There are 4 ways to turn a row about zero (a turn may also mirror it). The second row of each pair is the first, turned, with some noise. The first 28 pairs use one turn. New pairs use 3 turns, one after the other, and a turn may come again.
In the rows, 128 means zero.
Some pairs, each with its turns in order after it:
[155 133 138 102 118 129]
[156 119 132 144 117 108]
Z_544

[125 122 144 140 117  86]
[102 128 155 114 124 100]
Z_544

[115 177 150  92 144 130]
[159 185 122 134 119 114]
Z_544

[170 144 214  64 183 120]
[166 119 146 212 204  84]
Z_237

[151  79 154 112 149 124]
[130 100 108 162 161 158]
Z_368

[144 121 158  69 147 133]
[158 139 131 177 140  90]
Z_237

[131 135 154 132  93 103]
[106 112 154 114 135 100]
Z_237

[104 130 162 163 108 123]
[131 132  93 132 124  83]
Z_368

[ 50  79 124 131 113 128]
[ 47 138  96 159 133 138]
Z_544

[122 126 102 137 128 137]
[124 141 140 109 131 115]
Z_878

[103 111 165 126 128 113]
[ 98 142 115 127 141  93]
Z_544

[120 133  81 107 132 146]
[140 133 131 159 120 171]
Z_544

[139 130 178  82  67 155]
[120  71  87 125  63 142]
Z_368

[126  95 114 125 154 157]
[153 145 132 158 134 159]
Z_368

[118 147 153  93 100 112]
[123  97 145 160 142 155]
Z_878

[128 132  81  89 154 151]
[160 183 105 140 114 139]
Z_237

[133 114  63 115 102 126]
[132 157 189 130 125  98]
Z_878

[141 120  98 130 103 147]
[120 132 154 128 119  92]
Z_878

[151 193 184 169 139  60]
[ 38 124 110 104 161  62]
Z_368

[147 126 170 133  73 143]
[119  86 103 149  86 102]
Z_368

[128 144 153  99 150  80]
[146 126 120 125 176  86]
Z_237

[111 138  97 133 124 137]
[116 139 151 104 138 122]
Z_878

[111 127  96 155 120 171]
[109 128 143  82 127  93]
Z_878

[122 103 164  70 127 130]
[144 123 125 173 120  74]
Z_237

[125  77 119 155  89 140]
[181 103 129 161 121 104]
Z_368

[ 89 189 183 141 151 133]
[134 201  99  81 128 107]
Z_544

[112  86 124 132 149 133]
[148 104  97 136 105 134]
Z_237

[104 119  97 112  90 134]
[133 115 181 119 137 114]
Z_878

New pairs, each followed by its turns in order:
[ 63 141 171 109 121 126]
[111 159 108 176 104 175]
Z_237 Z_368 Z_878

[ 93 138 131 130 191 137]
[ 81 100 113 148 110  89]
Z_878 Z_878 Z_237

[126 126 127 120 153 118]
[154 120 121 125 131 125]
Z_237 Z_237 Z_544

[112 112 149 158  78 122]
[130 145 138 176  86 121]
Z_544 Z_368 Z_878

[170 132 128 146 170 141]
[119 110 108  73 114 113]
Z_544 Z_368 Z_878

[130 123  48 157 120 126]
[173  68 117  98 153 126]
Z_237 Z_878 Z_878

[124 163 103  88 146  90]
[ 90 129 133 136 156 182]
Z_544 Z_878 Z_544

[ 84 134 107 124 199 135]
[104 155 101 141 178 182]
Z_368 Z_237 Z_237

[126 146  76 115 159 119]
[170 153 142 103  95 125]
Z_368 Z_368 Z_368

[146 169 139 109  92 164]
[157 135 155 180 117  96]
Z_368 Z_368 Z_878

[143 117 170 109 123 146]
[150  95 160 120 138 135]
Z_878 Z_368 Z_237

[105 138 151 101  87 116]
[151 128 131 165 146 168]
Z_237 Z_878 Z_237

[139  98 129  94 137 116]
[170 122 110 116 126 141]
Z_237 Z_368 Z_878

[ 90 162 139 157  69 155]
[ 93 126 165  89 186 135]
Z_237 Z_544 Z_878

[121 101 125 143 138  76]
[104 108 128 146 100  88]
Z_237 Z_878 Z_368

[136 138 142 154  95 142]
[118 160 154 133 131 107]
Z_237 Z_368 Z_878

[107 144 147 171 169 155]
[105 142 172 131 165 162]
Z_237 Z_368 Z_237

[174 111 175 113 183 104]
[143  83  92 184 171 122]
Z_878 Z_368 Z_878

[111 116 121 120  98 101]
[122 151 152 123 138 101]
Z_878 Z_878 Z_878

[142 136 116 175 150 146]
[105 129 154 141 120  84]
Z_544 Z_237 Z_368

[111 146 128 112 113 151]
[145 108 141 133 128 157]
Z_878 Z_368 Z_544

[141 150 143 101 160 138]
[114 161 164 120 133 126]
Z_368 Z_368 Z_237

[198 152 163  93 167  94]
[ 52 184 138 155 123 102]
Z_368 Z_368 Z_878

[124 134 103  89 160 137]
[116 124 110 168 124 159]
Z_544 Z_237 Z_237

[100 118 115 102 114 140]
[ 99 120 109 137 113 105]
Z_368 Z_237 Z_368

[153  99  81 161 122 119]
[ 92 137 109 116 165 167]
Z_878 Z_237 Z_368

[131 117 129 163 129 158]
[126 145 139 168 133 142]
Z_878 Z_237 Z_878

[153 116 165 120 125 116]
[131 100 126 155 106 145]
Z_368 Z_237 Z_544

[150 127  95  94 140  35]
[ 53 124 152 105 130 197]
Z_237 Z_878 Z_237

[ 65  63  73 105 130 169]
[ 93 102  86 124 196  56]
Z_878 Z_237 Z_368

[162  99 113 102  95  59]
[136 116 187 181 163 151]
Z_544 Z_878 Z_368

[175 172  86 153 148  93]
[151  80  91 160 158 174]
Z_368 Z_878 Z_544

[ 74  79 127 128 174 148]
[ 58 161 136 101  98 127]
Z_544 Z_368 Z_368

[123 162  94 162  97 109]
[128 172  81 139 153 140]
Z_878 Z_368 Z_237

[155 186 164 101 127 144]
[ 87 153 146 151  73 148]
Z_368 Z_237 Z_544

[135 119 115 152 119 107]
[137 154 130 126 152 142]
Z_368 Z_368 Z_368

[153 129 160 134  91 145]
[ 88 114 108 109 135  98]
Z_544 Z_544 Z_544

[107 140 114  89 164  96]
[ 84 151 119 124 169 149]
Z_237 Z_878 Z_237

[178 155 112 103 125 163]
[102  99 138 172 169 114]
Z_368 Z_878 Z_544

[151 125 160 115  96 104]
[107 166 159 125 142 109]
Z_237 Z_544 Z_544

